All groups share one centre, and each spreads out both ways along 11 directions, with some noise.
In the rows, zero is written as 128.
Known rows, each followed by its group:
[136,158,106,127,120,75,141,129,158,134,88,108,134,207,150,77] => zuli
[124,150,154,112,128,126,116,140,177,174,107,116,127,126,109,77] => zuli
[128,164,116,141,79,132,74,165,123,181,114,114,124,136,119,167] => Runa
[110,128,102,105,122,147,164,103,140,99,146,139,127,80,100,151] => neke
[149,96,138,111,120,106,104,124,138,139,150,122,122,132,106,94] => zuli
[144,132,99,144,102,190,115,96,130,144,80,129,137,145,143,201] => Runa
[122,135,77,118,150,145,151,144,146,162,161,170,119,132,181,136] => kogep
[101,179,54,129,144,145,154,92,120,167,145,126,160,120,133,147] => neke
[111,100,131,109,117,116,124,151,144,114,96,89,124,108,95,155] => kogep
[87,125,144,124,73,158,103,151,112,128,74,127,130,105,119,169] => zuli
[92,133,129,141,59,102,109,142,116,173,109,102,159,100,117,108] => kogep
[135,127,75,109,169,132,95,111,120,188,105,78,127,156,133,148] => neke
[130,149,153,123,130,157,104,165,133,155,142,164,106,127,154,117] => neke
[152,105,153,139,118,102,129,164,125,138,138,100,117,111,164,97] => kogep
[81,123,105,87,173,133,145,120,97,113,109,110,136,135,141,108] => neke
[103,115,100,89,145,186,156,84,135,139,129,138,166,115,153,97] => neke
[112,140,122,106,156,137,114,167,173,144,128,86,156,137,89,137] => zuli
[118,93,147,139,146,114,185,111,103,80,79,106,115,104,174,120] => zuli
[101,125,121,124,133,105,102,171,102,157,123,117,130,148,151,117] => neke
[100,97,147,155,167,88,154,118,79,89,137,84,178,116,111,111] => kogep
[84,163,154,135,150,94,130,172,155,129,114,119,148,132,81,116] => zuli
[78,140,160,136,105,157,148,136,105,132,59,143,117,85,165,133] => zuli
[179,154,127,129,163,116,71,123,103,143,172,104,110,163,99,135] => kogep
[121,125,109,129,153,151,158,111,162,136,147,163,140,114,126,138] => kogep
[120,153,75,136,118,158,134,73,147,172,128,139,145,107,102,169] => kogep
[143,134,154,165,161,98,146,106,141,139,125,122,131,116,106,114] => Runa
[148,175,108,160,135,141,135,108,102,136,98,109,96,117,152,182] => neke
[147,119,120,127,152,150,150,131,157,123,137,148,141,170,171,112] => kogep
[99,126,84,122,125,135,142,136,138,171,152,188,121,119,157,140] => Runa
[141,140,86,123,105,71,134,162,88,96,167,91,113,140,149,132] => zuli
[74,96,171,144,154,106,172,158,124,89,117,154,131,82,124,132] => zuli
[177,113,142,131,126,141,109,97,105,99,167,162,114,156,129,120] => Runa
[118,157,115,138,119,144,105,92,117,152,81,144,141,177,127,142] => zuli
[123,91,106,100,113,143,113,99,86,136,118,94,133,112,140,126] => kogep
[151,138,166,144,148,168,129,127,124,104,129,156,115,131,142,141] => kogep
[111,79,137,91,142,142,134,133,134,107,132,136,126,115,129,116] => kogep
[114,177,131,183,109,135,148,114,120,160,129,161,151,112,147,124] => Runa
[132,87,176,116,140,106,152,122,140,71,151,141,115,92,91,99] => Runa
[86,174,100,131,94,142,145,98,112,111,91,135,157,147,123,141] => Runa
[145,151,119,119,92,89,104,149,111,139,99,95,80,141,150,120] => kogep
[129,173,80,142,112,154,136,125,93,125,143,136,118,125,159,182] => neke
[82,112,84,82,161,155,143,125,154,128,115,137,147,142,119,143] => neke
[84,133,112,110,113,161,157,77,106,109,109,133,172,112,125,113] => neke
[135,138,130,127,68,167,93,91,74,130,115,117,120,91,118,162] => Runa
[123,134,121,138,65,141,97,99,110,123,134,148,178,175,109,124] => Runa
[134,134,116,137,147,129,113,119,141,192,121,111,150,140,135,108] => neke
[102,119,114,128,137,117,168,155,175,142,135,146,116,76,121,150] => kogep
[151,123,120,102,203,140,136,120,202,130,122,121,118,150,91,135] => neke
[103,137,106,115,138,142,151,154,132,138,118,119,129,108,158,133] => Runa
[94,116,162,136,156,88,155,166,142,124,183,178,129,92,113,93] => zuli
[155,142,138,140,96,180,142,117,118,116,135,157,123,121,178,132] => Runa
[172,108,110,114,112,179,117,100,155,82,136,123,146,169,105,168] => neke
[140,116,157,146,87,94,118,154,134,128,149,138,153,162,135,74] => zuli
[150,97,140,150,131,100,120,110,91,103,172,126,132,117,112,127] => zuli
[185,146,167,123,131,120,156,108,147,71,95,75,95,122,129,97] => Runa
[131,146,130,133,184,106,106,163,122,126,141,111,114,155,108,152] => Runa

New rows, each followed by its group:
[104,162,60,145,146,106,152,109,106,172,133,95,156,125,144,139] => neke
[157,151,118,140,98,141,138,168,165,139,157,103,117,76,129,159] => zuli
[127,91,118,128,78,142,138,120,147,138,83,172,146,197,211,92] => zuli
[114,124,118,146,150,132,153,125,138,119,170,198,160,169,145,117] => Runa
[84,108,118,118,121,76,148,139,107,84,124,109,143,125,101,133] => neke
[154,150,116,109,39,170,134,98,127,127,88,108,119,118,170,114] => Runa
[132,127,104,117,138,146,106,167,127,150,163,154,116,151,161,146] => Runa
[121,129,132,130,60,163,113,157,122,164,125,122,141,85,160,131] => Runa
[118,114,90,124,141,150,148,150,90,97,151,108,147,133,180,159] => zuli
[128,199,110,135,144,124,157,97,138,157,65,111,100,140,158,113] => zuli
[118,191,159,178,77,162,132,108,78,137,99,92,165,78,142,128] => Runa
[135,83,133,99,114,173,107,97,153,140,135,133,175,144,109,103] => kogep
[117,154,133,131,102,160,138,90,62,104,133,113,158,108,151,106] => Runa
[146,97,157,104,158,141,149,113,166,67,102,135,93,122,104,138] => kogep
[88,103,99,117,156,122,132,150,160,138,124,148,128,134,108,169] => Runa
[128,120,137,128,129,176,121,72,148,176,56,114,139,110,127,126] => neke
[157,163,77,149,86,129,147,129,102,123,142,126,116,140,197,158] => zuli
[132,122,194,119,84,89,120,144,143,108,96,133,97,120,113,73] => kogep
[124,127,151,142,118,121,158,94,111,118,54,117,104,113,160,114] => zuli
[142,158,87,105,137,156,155,102,117,130,102,110,104,137,192,124] => Runa
[148,107,125,124,132,111,156,122,180,134,117,124,133,145,140,95] => Runa
[142,124,130,158,142,138,153,89,87,113,136,139,119,99,153,147] => zuli
[132,154,124,119,86,149,153,111,115,95,145,171,138,148,168,91] => Runa
[145,108,186,123,150,176,93,150,125,113,160,151,136,137,122,117] => kogep
[141,150,162,139,124,112,93,101,118,152,112,114,147,163,107,75] => zuli
[120,142,111,131,196,169,131,78,72,89,152,157,145,163,131,148] => kogep
[169,149,132,153,115,140,162,105,163,104,166,144,124,90,101,145] => neke
[149,137,126,123,128,141,126,91,127,153,123,109,92,54,104,146] => neke
[162,170,111,162,123,148,126,69,128,160,127,116,122,96,105,171] => kogep
[108,125,143,174,120,165,157,113,147,148,108,165,140,70,130,175] => Runa
[141,126,156,150,145,124,144,119,116,130,128,85,155,109,141,99] => Runa
[137,110,141,104,131,112,173,146,164,118,97,53,143,107,159,64] => Runa
[125,138,124,84,134,124,88,113,125,164,116,97,94,97,82,124] => zuli
[113,86,116,91,103,146,122,146,130,132,126,120,118,87,135,133] => Runa
[123,125,82,129,150,88,174,151,158,118,196,129,159,124,127,119] => neke
[111,126,141,147,138,125,136,160,140,120,161,142,143,98,101,152] => zuli
[87,151,140,134,118,79,163,112,143,108,110,124,154,123,90,81] => Runa
[130,151,135,119,71,148,65,148,107,161,120,96,145,139,114,124] => zuli
[99,138,86,102,143,167,111,128,122,156,95,130,119,138,141,170] => neke
[102,114,149,127,131,127,130,135,144,122,78,114,152,147,114,123] => zuli
[125,157,142,141,77,140,121,106,122,101,111,137,117,100,80,170] => neke
[146,102,132,157,149,169,141,152,131,104,177,113,181,113,132,163] => zuli
[122,166,130,126,121,111,137,111,136,114,77,119,71,84,87,171] => Runa
[90,91,79,105,128,107,141,117,143,129,107,98,144,109,91,161] => neke
[142,89,106,128,108,150,144,131,149,104,106,106,133,123,137,179] => zuli
[93,151,135,123,144,156,150,99,119,159,115,141,162,117,151,73] => neke
[102,142,115,148,178,136,134,139,141,143,67,72,132,111,96,204] => Runa
[185,116,148,130,136,154,109,85,93,125,143,123,109,132,160,99] => kogep
[135,115,165,115,114,148,88,153,142,141,148,146,143,144,115,95] => kogep
[121,134,143,157,137,146,162,130,201,135,80,142,166,156,124,135] => zuli
[130,125,146,93,115,143,121,130,160,114,107,164,79,124,115,123] => kogep
[125,81,167,113,146,154,165,134,136,50,154,159,139,112,132,118] => Runa
[116,142,103,139,114,142,156,137,159,114,164,162,179,159,137,128] => neke
[106,159,134,122,114,93,116,141,134,137,130,154,115,134,101,112] => kogep
[152,133,144,140,104,156,99,145,146,113,109,146,124,171,118,170] => neke
[135,185,132,149,83,157,97,142,125,167,145,168,99,95,123,173] => neke
[130,84,146,122,88,141,119,132,145,129,98,131,141,135,138,120] => zuli
[89,126,94,143,169,142,183,97,134,144,137,191,147,116,160,140] => Runa
[133,111,154,153,95,103,136,161,126,57,108,127,115,142,119,172] => neke
[96,98,141,143,110,120,168,186,173,154,141,153,164,97,171,95] => kogep
[156,134,107,136,129,128,148,162,183,129,164,103,128,100,112,160] => zuli
[115,120,116,174,121,66,148,198,132,167,159,126,148,133,174,114] => neke
